There are 4 nested groupings, the coarsest first. Each group lies inside one group of the grouping before and may be the whole of it. The rows also spread widely along 10 directions, which tell nothing about the answers.
In the rows, 128 means zero.
Some rows, each with its group in each grouping after it:
[144 157 115 104 149 131 133 205 152 138 108 178 137 130 145 139 133  77
 129 103 161  97  97 104  82 100 112 122 181 126 133 142 168 134 155  68
  84 127]
z_201 z_630 rep neful
[140 116 138 123 154 104 157 164 128 143 123 138 134 123  87 101 151 147
 112 104 154  91 132 107 119 142 129 118 136  99 169 107  87 137 149  82
 130 128]
z_201 z_587 vema senod
[161  74 109 143  78 134 170 123 173 106 119 137  85 164 140 112 104 161
 163 110 143 119 136 125 147 127 127 121 167  70 173 107 105  89  79 112
 147 163]
z_201 z_630 Goba miras
[170 152 101 138 107 105 174 189 162 152 118 144 125 153 132 113 100 108
 148  63 159 100  92 103 107 125 124 127 188  89 142 104 103  93 161  89
  79 127]
z_911 z_719 ros fiva
[202  69 137 152 120  94 147 112 136 121 131 115 107  87  84 113 144 165
 111 140 121  59 166 145 169 159 150 104 127  98 151 125  59 128  93 154
 191 149]
z_201 z_587 Moti Dase
[119 159  98 130 149  60 154 200 120 101  97 150  98 146 130 124 140 104
 102  68 173 143 112  94  44 156  61  93 144 150 146 142 147 174 126 117
  80 103]
z_911 z_836 lepez sir
[178  77 150 137 157 139 118  97 156 108 115 142 113 156 141  96 124 110
 138 104 195  34 138 144 107 166 193 112  84 129 127 158  76 146  62  96
 135 123]
z_911 z_719 ranov Par
[124 187 115 131 122  61 131 205 120 134 110 149 159 131  38 115 146 143
  47 121 118 104 125 102 119 121 105 123 113 124 143 108  62  95 135 103
 150 135]
z_911 z_719 ranov fove
[153  50 184 165 100 138 146 114 134 105 110 115 117 142 103 118 155 157
 133 120 133 136 172 108 113 116 132 128 142 119 153 104  97 160  81 115
 179 168]
z_201 z_587 kiton Tor
[201 150 117 153  71 120 165 192 143 163 126 137 157  89 101 158 120 105
 131 139  81 105 116 111 154  97 135 118 226 114 117 109 115  94 175 139
 147 164]
z_201 z_630 rep Tum
[163 115 114 110  90 103 173 194 164 146 152 119 118 101 104 113 129 159
 115 102 120  76 106 118 122 117 121 124 158  77 186 115 112  64 152  93
 110 132]
z_911 z_836 lepez Geler
[156  97 150 124  79 126 136 162 150 122 133 131 151 108  63 118 150 172
  82 168  96  69 154 139 150 104 159 130 104 109 164 124  85  76  93  98
 187 159]
z_201 z_630 Lafo Leb
[143 184 101 138 155  78 120 165 142 139  90 171 138 174  81  99 115 113
  91  85 169  93 115  99 127 135 118 132 131 103 123 103  49 107 118  91
 132 135]
z_911 z_719 ros Sukib
[205 157 122 149 108 138  97 150 132 124 102 156 148  98 121 179 129  74
 125 180  88  98 129 122 155  96 130 112 204 169  75 157 138 127 120 164
 185 182]
z_201 z_587 kiton Tor
[164 101 175 161  75 181 117 121 179 130  99 145 153 207 136 104 106 103
 150 113 150 103 127 109 117  80 192 162 136 127 109 110  89  91  63  72
 150 181]
z_911 z_836 lepez Geler
[158 110 131 124  96 139  86 150 146  71 109 147 109 114 135 172 145 107
 108 172 104  98 139 130 100  93 107 111 142 171 110 182 166 124  62 143
 175 170]
z_911 z_719 ranov fove
[153 134 138 160 124 112 109 133 141 117  79 167 132 164  85 122 132 118
 103 122 141 128 153 102 139 104 116 138 152 114 110 104  76 136  75 118
 186 174]
z_201 z_630 Goba miras
[163 135 123 138  72 152 169 183 160 158 122 146 154 140 123 135 112 120
 155 123 108 120 106  99 141  87 143 134 217  95 144  93 120  75 166  87
 126 168]
z_201 z_630 rep Tum
[195 115 122 143  91 159 105 118 160 108 111 144 127 140 145 150 107  99
 149 160 118  67 124 138 147 116 171 119 159 145  97 159 111  91  79 135
 170 173]
z_911 z_719 ros fiva
[156 140 118 115 139 140 141 176 137 148 117 158 137 106 130 148 134 104
 148 122 125 108 103  94 121 108 115 117 220 109 136 122 145 125 177  97
 126 149]
z_201 z_630 Goba miras
[163 158 141 138  75  78 188 228 132 160 144 119 185 110  49 100 142 146
  64 126 115  75 127 134 118 123 168 118 100 131 167 113  74  86 158  89
 113 116]
z_201 z_587 kiton Tor
[123 151 137 129  96 151 145 180 131 140 108 154 173 155 105 132 133 122
 128 146 113 131 112  94 119  99 149 125 175 135 141 108 119 100 150  77
 142 162]
z_201 z_630 Goba miras
[180  99 144 175  71 117 176 146 145 128 122 112 132 147 112 115 114 130
 139 100 131 107 133 120 114 138 163 114 147 122 133 110  75 117 112 126
 135 144]
z_911 z_719 ranov fove
[156 126 111 107  94 150 113 152 146 126 132 135 136  99 103 157 134 153
 127 180  72  82 113 113 167  98 129 124 188 108 147 131 115  49 139 116
 186 182]
z_911 z_719 ros fiva
[158 122 162 172 134 137  97 109 147 119  74 157 135 196 120 111 122  90
 129  95 169 122 140  92 109 114 147 144 141 138  89 110  75 153  64 104
 165 169]
z_911 z_836 lepez Geler
[139 134 142 136  90 116 131 169 129 101 114 140 157 149  93 121 143 132
  82 165 126  94 145 140 111 124 161 109  81 174 143 152 106 114  78 105
 154 143]
z_201 z_587 kiton Tor
[115 128  97 120 138  88 165 170 123  98 114 144  99 147 126 119 138 146
 120 108 159 133 126 113  94 161  87  89 138 128 181 134 131 143 120 108
 109 120]
z_201 z_587 kiton Tor
[166 126 118 171  29  93 152 182 189  93  96 142  96 198 128 117  97 116
 108  78 146 149 134 120  90  80  92 147 135 117 130 117 124  88  35 123
 119 164]
z_911 z_836 lepez Geler
[195 132  99 171  64  78 175 180 156 109 111 128 101 146 133 131 100 103
 126  85 145 109 124 133  96 139 116 105 154 134 120 138 113 120  94 152
 103 129]
z_911 z_719 ros fiva

New rows. What belongs after each?
[173 191 131 139 121  92 138 225 146 165 105 164 165 124  86 130 133  82
  91  93 136 109 112  96 108  77 105 144 185 120 113 107 118 119 165  92
 107 143]
z_201 z_587 kiton Tor
[189 193  72 118 106  83 112 197 163 122 115 166 122 117 119 145 106  87
  87 136 123  61  99 137 135 113 109 114 148 136 109 166 128  72 104 139
 127 141]
z_911 z_836 lepez Geler
[161 121 122 134  80 169 133 146 176 117 108 157 127 179 157 132 102 111
 164 132 135 119 115 116 137  81 140 140 184 114 135 124 139  79  97  90
 134 180]
z_201 z_587 kiton Tor
[159 112 147 156  96 146 127 119 144 136 106 139 147 155  83 121 127 153
 131 146 105 124 145 100 178  96 145 144 175  96 137  83  63  89 109 109
 200 195]
z_201 z_587 kiton Tor
[199  79 180 156 111 130 121 131 148 136 115 134 145  97  74 123 152 128
 103 136 122  67 169 128 142 104 164 138 135 110 116 118  75 139  92 118
 193 161]
z_201 z_630 Lafo Leb
[123  68 112 100  89 144 175 154 147  88 143 125  96 129 152 126 135 171
 149 149 132 100 125 139 104 148 137  88 131 119 205 155 157 100 103  95
 122 132]
z_201 z_630 Goba miras
[191 139 121 180  90  79 197 188 146 132 108 134 123 158 135 111 106  86
 134  60 175 124 125 123  83 145 130 106 156 137 124 121 111 159 122 127
  74 114]
z_201 z_587 kiton Tor
[134  91 136  97 158 141 104 137 108  96 125 142 125  71 114 159 177 139
 108 193 108  74 145 127 119 144 131  85 137 159 152 174 147 153 117 122
 185 145]
z_201 z_630 rep Tum
[148 189  90 117  74 112 138 218 138 129 121 145 149 114 116 162 123 107
 106 153  80 118  90 105 116  95 103 111 191 153 130 144 156  69 156 125
 127 156]
z_911 z_836 lepez sir
[142 135 104 100 127 129 131 164 122 102 128 151 137 106 128 146 141 122
 111 184 121  67 118 143 119 155 155  77 122 168 149 183 144 118 117 116
 143 127]
z_201 z_630 Goba miras
[181 161 103 136 148 114  95 133 144 116  92 176 128 144 117 133 118  90
 112 150 145  73 131 133 158 130 136 115 142 141  95 152  97 124  85 133
 169 161]
z_201 z_587 vema senod
[163 149 114 138  99 134 133 149 110 118 123 127 158 117 125 151 127 108
 126 183  93  84 110 129 130 160 179  80 144 192 115 167 114 110 131 146
 158 146]
z_911 z_836 lepez sir
[161 181 130 138  63  53 142 242 148 138 125 135 164 116  40 115 141 130
  25 121 106  84 128 127 104  90 119 137  92 136 139 124  87  72 109 110
 133 133]
z_911 z_836 lepez Geler
[172 162  88 167  45  39 168 216 162 100 102 138  99 155  92 128 107 123
  77  79 132 136 133 125  95 108  66 123 138 118 133 120 107  96  77 151
 113 138]
z_911 z_719 ros fiva
[126 146  86 133  98  89 181 186 138 110 110 151 118 164 121 114 115 138
 120 107 150 132 118 120 104 154 111  95 137 124 167 124 118 113 118 105
 103 122]
z_201 z_630 Lafo Leb
[160 117 139 130 119 118 155 189 167 150 118 140 112 130 131 121 130 109
 143  53 152 123 105  80  82  86  87 147 209  79 147  96 139 122 156  81
  92 143]
z_911 z_836 lepez Geler
[173  92 147 126 132 126 124 128 110 128 137 117 141  58  72 145 168 165
 106 186  82  70 153 126 170 139 146 101 153 126 152 134  87 122 139 142
 209 162]
z_201 z_587 kiton Tor
[100 126 135 128  68 114 159 199 140 112 118 126 131 159 101 123 141 158
 105 113 113 160 119  89  82  96  94 129 148 124 177 104 133  91 121  85
 126 154]
z_911 z_836 lepez Geler
[141 153  96 141  74  70 167 197 138 119 120 128 119 135  89 125 125 151
  93 111 109 132 119 107 116 127  89 111 151 117 161 113 104  86 123 132
 132 143]
z_911 z_836 lepez sir
[143 152 107 130 105 106 139 190 139  93 104 157 120 151 144 142 128  96
 112 130 147 123 122 127  81 121 105 100 138 171 133 165 166 137  95 118
 107 134]
z_201 z_587 kiton Tor
[146 124 153 149  68 133 102 155 167 104  97 149 140 175  85 124 129 131
  89 135 118 115 145 113 122  66 130 157 118 125 121 115  92  80  53  99
 181 185]
z_911 z_719 ranov Par
[174 138 102 128  70 132 137 158 148 125 132 128 135 113 117 147 115 135
 127 167  80  87 110 125 158 117 144 111 173 129 137 140 114  57 125 138
 164 169]
z_911 z_836 lepez sir
[120 173  98 111 107 141 145 180 156 144 116 158 150 184 135 112 103 120
 141 114 140 110  78  96 121 116 144 128 166 114 155 113 113  56 149  61
 101 148]
z_911 z_836 lepez Geler
[132 127 132 141 126 153 112 124 107  99  94 148 140 146 131 156 143 115
 141 176 112 141 135 104 126 131 132  98 171 177 119 144 132 149 111 131
 179 173]
z_201 z_587 kiton Tor
[154 147 112 171  64  60 168 192 116 101 106 118 126 135  86 137 132 131
  86 116 113 141 140 118  89 144 102  94 133 163 130 130  99 133 105 159
 138 133]
z_911 z_719 ros fiva
[134 168 112 137  72 123 158 213 160 131 100 166 152 180 123 127 111 102
 118 109 137 140 107 105  99  84 121 133 165 127 138 112 137  89 124  76
 101 150]
z_201 z_630 rep neful
[130 139 155 158 118 116 149 152 112 166 110 124 170 143  55 109 145 155
 113 111 106 140 125  67 140 123 137 134 178 103 144  61  42 110 170  96
 173 166]
z_911 z_836 lepez Geler
[148 184 100 113 131 102 149 197 119 135 127 152 169 125 106 123 130 109
  95 155 136  64 104 138 120 156 167  88 111 169 144 161 110 105 150  99
 109 112]
z_201 z_587 kiton Tor
[164 175 109 120 118 103 150 204 123 168 127 149 166  79  68 145 140 128
 101 145  87  94 108 100 154 109 120 116 204 105 140 108 102  91 198 113
 151 150]
z_201 z_630 Goba miras
[138  89 151 156  86 184 152 113 139 120 102 138 141 181 142 128 118 131
 181 138 126 148 130  97 130 117 167 122 188 126 138 102 109 121 111  96
 163 181]
z_201 z_630 Goba miras
[171 124 139 167  77 147 171 139 115 141 128 111 172 136 116 133 115 121
 155 152  99  99 114 118 134 158 206  91 162 163 120 125  75 108 153 131
 150 149]
z_911 z_719 ranov fove
[133 126 124  98 123 115 118 174 113  97 136 130 138  83  98 149 163 141
  83 182 102  63 125 136 103 146 140  85 102 173 154 181 133 112 121 121
 156 128]
z_911 z_719 ranov Par
[149 123 127 131 121  85 143 181 179 122 106 152 104 173 103  87 122 131
  99  49 190  90 127 113  86 106 104 151 114  74 158 105  89 105  86  67
  98 125]
z_911 z_719 ros fiva
[158 168 102 103 126  88 101 201 152 132 113 173 136  90  62 144 148 131
  59 151 102  78 130 118 155  79  83 137 157  95 139 128 112  79 122 110
 173 161]
z_201 z_630 rep neful
[178 121  91 137 123  99 107 120 135  96 109 139  94 106 106 150 127 138
 115 154 108  85 139 129 161 146 104 100 159 121 124 147  92 108  87 169
 194 164]
z_911 z_719 ros fiva
[106 123 143 114  94 136 130 171 128 131 125 125 150 123  75 133 157 176
 103 154  80 133 122  83 130  93 112 133 166 111 174  99 107  74 146  88
 176 176]
z_911 z_836 lepez Geler
[135  81 161 154 106 159 138 116 106 109 105 126 144 127 110 148 154 142
 146 165 100 144 154 100 124 134 147 102 173 153 133 118 113 159 119 127
 193 171]
z_201 z_630 Lafo Leb
[143 189 112 102 135  92 126 222 109 119 121 158 167  96  99 146 156  91
  66 171 123  67 114 139  90 137 138  86 105 200 127 186 151 134 142 110
 116 112]
z_201 z_587 vema senod
[155  71 144 136  64 126 172 150 141 113 144 104 125 113  92 120 144 188
 118 154  98 102 151 134 142 124 146 113 129 109 189 118  99  89 106 115
 167 158]
z_201 z_587 kiton Tor
[187 125 151 151 131  65 115 170 116 124 115 124 136  67  47 136 168 128
  56 129 113  66 159 124 114 131 117 114 119 140 114 137  73 153 112 151
 180 134]
z_911 z_719 ros fiva
[104 174 103 121 106  83 124 183 131 105  99 168 155 168  55 107 137 158
  50 158 127 107 141 127 135 129 126 117  73 137 158 125  74  81  78  90
 168 143]
z_201 z_630 Lafo Leb
[184  75 142 129  85 119 151 177 179  99 126 137  92 123 150 124 133 114
 126 103 156  84 141 144  83  95 117 125 134 118 151 154 166 128  74 108
 106 137]
z_201 z_587 Moti Dase
[178 124 125 156  46 105 147 176 150 110 117 135 139 125  88 139 127 134
  88 160  95 101 150 144 140 105 141 117 127 138 132 136 104  91  77 140
 172 162]
z_201 z_630 rep neful
[182 122 107 149 105  91 140 148 168 105 106 153  97 157 120 112 111 123
 111 103 162  95 143 138 133 124 113 124 127 106 137 132  99 114  61 127
 137 147]
z_201 z_587 kiton Tor
[159 167  98 138  71 114 169 191 137 140 122 144 158 135 102 135 111 125
 119 150 102 108 109 123 143 125 150 104 169 132 141 123 106  77 147 117
 136 149]
z_201 z_630 Goba miras
[111 145 120 142  68 107 177 189 130 131 112 138 156 160  72 115 131 167
 104 130 104 155 130  97 130 116 122 122 151 111 172  83  88  84 138  92
 148 155]
z_201 z_630 Lafo Leb
[134 172 105 144  65  78 163 211 158 118 106 153 140 184  84 104 114 139
  78 108 138 135 128 121 116  98 106 134 115 118 159 106  98  74  92  93
 117 146]
z_201 z_587 kiton Tor
[122 121 133 109 134 160 111 140  92 110 116 142 159  88 105 170 167 138
 124 212  75 110 133 107 138 137 143  86 171 173 137 153 139 135 150 124
 198 165]
z_201 z_630 Lafo Leb
[150 136 129 166  90 103 204 178 137 148 122 122 151 177 115  91 105 122
 139  68 163 112 106 109  89 160 173 107 136 124 149  98  67 116 150  88
  80 112]
z_911 z_719 ranov fove
[202 196  68 136  74  94 165 218 139 149 128 152 151  85 116 168 105  87
 115 156  84  85  96 134 153 121 127  92 208 142 112 148 136  79 174 156
 123 143]
z_201 z_630 rep Tum
[133 196  65 122  97 100 145 200 162 120  98 185 132 187 127 124  95 105
 111 120 148 119 100 118 128 113 109 120 154 119 140 127 123  70 110  92
 106 145]
z_201 z_630 rep Tum
[175 126  93 115 119 135 133 147 147 110 128 140 107 117 169 147 113 101
 153 142 132  71  99 132 118 151 142  89 166 147 132 174 149 108 119 132
 121 137]
z_911 z_836 lepez Geler
[170 160 112 165 113  83 184 168  99 158 119 129 171 114  71 119 128 128
 107 135 114  95 127 121 150 182 173  82 149 141 132 109  46 129 169 137
 147 123]
z_201 z_630 rep neful
[194  84 138 148 108 144 144 120 142 137 122 131 126  96 111 141 131 135
 153 142 105  90 142 118 164 126 149 116 196  99 130 114  96 122 129 136
 182 168]
z_201 z_630 Lafo Leb
[171 110 130 153  71  83 166 195 155  92 113 134 103 138 125 126 133 112
  99 103 150 116 148 142  74 114 104 111 116 148 140 152 151 146  69 131
 108 129]
z_201 z_587 vema senod
[162  99  96 116  82 122 146 162 166  79 127 141  81 130 160 145 121 134
 136 142 131 105 129 144 114 116  98 102 150 128 165 167 174 100  75 130
 126 150]
z_201 z_587 kiton Tor
[170 137 117 174  99  66 146 172 146 106  86 155 107 152  97 125 126 107
  90  90 153 135 155 117 105 119  86 120 143 124 115 116 101 156  71 144
 142 145]
z_201 z_630 rep Tum
[164 156  93  96 111 117 153 213 190 151 127 174 126 133 125 116 108 113
 123  92 152  74  95 120 124  85 113 143 174  67 160 118 139  62 146  61
  84 133]
z_201 z_630 Lafo Leb
[149  74 155 158  75 171 175 121 136 120 120 114 135 164 142 123 123 145
 180 133 124 140 134 109 126 130 168 113 175 129 157 106 110 121 121 103
 147 167]
z_201 z_587 kiton Tor
[138 123 108 129 122 105 197 170 151 134 123 147 129 176 130  78 108 136
 137  78 191  87 113 129 100 175 166 102 108 103 179 117  87 115 127  65
  74  98]
z_201 z_630 Lafo Leb
[105 152 103 112  92  81 135 195 155  98 114 150 118 172  89 102 131 159
  67 117 142 113 122 119  99 115  97 127  85 119 178 129 107  70  74  85
 127 137]
z_911 z_836 lepez Geler
[196 133 164 161 111 140 122 140 135 155 117 133 179 122  88 127 128  97
 118 140 116  59 127 119 140 119 201 126 146 144  91 124  58 114 131 115
 168 155]
z_911 z_719 ranov fove
[142 157  93 155  75  89 185 185 139 122 109 133 127 178 120 115  99 127
 130  91 141 135 107 109 102 146 124 105 154 127 148 109  92  97 130 113
 100 132]
z_911 z_719 ros Sukib
[143 150  99 100 168  82 132 195 143 129 113 171 112 104 103 127 146 120
  91 102 157  85 120 110 108 125  79 114 156  96 157 133 130 132 140  93
 115 121]
z_201 z_630 rep Tum
[124 127 147 133 117 121 123 163 119 107 106 142 145 136  91 133 157 138
  95 153 119 128 146 109 110 112 118 116 131 153 146 130 118 136 105 106
 166 157]
z_201 z_587 kiton Tor
[198 143 118 145  82 130 106 129 150 120 119 139 154 131 102 133 111 114
 103 185  98  45 128 151 172 131 195 113 112 157 101 160  71  67  73 145
 191 167]
z_911 z_836 lepez sir
[178 180  71 132  90 104 148 187 182 150 112 162 120 159 120 124  82 112
 136  88 134  98  88 106 153  97 105 143 205  68 132 100  95  40 142 102
 111 159]
z_911 z_719 ros fiva
[160 159 101 151 100  75 157 186 126 131 112 133 124 114  84 141 129 131
 104 107 106 130 119  98 124 128  87 109 185 115 134 108  95 112 151 146
 143 146]
z_911 z_719 ranov Par
[186 223  54 132 147  45 116 194 125 130 104 167 124 101 100 150 114  79
  77 127 125  77 100 122 137 157  89  89 162 151  96 161 105 115 136 169
 132 126]
z_911 z_836 lepez Geler
[194 120 162 157  77 122 124 163 147 131 116 134 156 109  77 138 142 120
  93 153  97  92 153 127 144  80 145 139 148 133 114 124  98 109  98 129
 183 174]
z_201 z_587 kiton Tor
[170  89 152 125 130 157 147 142 147 144 132 133 134 113 128 124 139 129
 156 122 136  84 125 111 130 115 153 125 180 101 155 118 117 122 149  87
 136 152]
z_201 z_587 kiton Tor
[174 139 120 158  89  84 145 178 108 107 115 119 125  90 109 164 144 107
 101 143  94 123 131 117  97 143 105  83 165 182 112 157 135 153 123 179
 153 141]
z_911 z_836 lepez Geler
[150 148 147 140 161 100  65 146 112 114  82 158 137 104  62 155 168 112
  73 144 110 109 150  89 123  98  83 133 162 142  92 126  92 154 106 136
 209 173]
z_911 z_719 ros fiva
[180 130 165 164 125 105 100 145 121 130  99 135 150 109  74 137 153 103
  85 133 115  96 149 105 118 113 135 126 143 154  90 128  81 154 102 142
 188 161]
z_911 z_836 lepez Geler
[180 140 144 140 138 104  73 150 154 115  89 170 126 120  78 140 149 105
  76 136 129  94 158 114 142  71  91 151 149 118 100 129 105 132  71 126
 193 178]
z_201 z_587 kiton Tor
[137 187  93 145  95  79 148 193 161 127  95 163 137 204  95  96  98 119
  93  82 165 112 109 111 110 119 120 137 119 111 137 105  70  73  98  84
 104 135]
z_911 z_719 ros fiva
[139  98  96 118 111 136 170 150 145  97 123 143  99 149 171 129 117 129
 161 128 155 104 116 134 105 161 139  84 148 131 170 155 150 123 109 104
 106 126]
z_201 z_630 rep neful
[141 208 103 115 169  63 121 213 107 145 109 159 158 102  76 130 149  95
  63 117 134  81 102 101  96 145 107 101 137 157 122 144 104 135 168 112
 117 110]
z_911 z_836 lepez sir
[169 184  76 114 103 124  91 167 175 109 102 178 121 159 143 144  95  86
 114 148 128  78  96 129 143  97 120 127 155 136 105 163 135  56  79 119
 142 167]
z_911 z_836 lepez Geler
[133 114 151 161  79 156 114 127 151 106  82 159 145 197 106 126 124 128
 123 147 125 145 151 106 136  88 146 143 143 131 121 104  91 107  58  96
 189 192]
z_201 z_630 rep neful
[155 128 128 125  82  99 142 199 152 114 125 132 128 119  97 130 139 134
  90 121 122  88 126 125  94 103 117 124 127 128 150 139 124  94 109 104
 126 137]
z_911 z_719 ros fiva
[215 117 103 165  97  49 157 149 164 122 123 125  91 120  89 102 110 136
  90  86 149  62 144 147 144 157 125 114 111  92 135 127  53 106  69 161
 145 129]
z_911 z_836 lepez Geler
[154 119 137  97 150 156  80 150 166 113 106 176 119 126 130 142 145 105
 122 145 139  79 128 114 128  71 109 145 164 114 127 147 155 114  96  84
 159 173]
z_201 z_587 vema senod
[115 130 158 141  99 153 114 146 145 117  90 164 164 195  93 112 133 130
 109 144 136 129 140 102 121  88 157 146 123 133 133 106  90 105  78  66
 172 175]
z_201 z_630 Goba miras
[174 178 106 160  63  67 146 204 154 135 103 157 153 143  56 123 117 124
  60 128 110 107 140 128 150  95 118 134 133 115 123 105  72  78  96 129
 158 157]
z_201 z_630 rep Tum
[148 183  93 117 165 135  74 135 131 117  88 180 139 150 126 149 118  86
 123 156 134  83 103 104 143 127 130 114 169 149  93 151 104 108 117 115
 166 163]
z_911 z_719 ros Sukib
[164 146 118 160  85  94 148 159 135 138 112 128 137 134  79 127 123 142
 108 121  99 127 127  99 149 123 118 124 173 111 132  95  69  91 128 139
 170 167]
z_911 z_836 lepez Geler
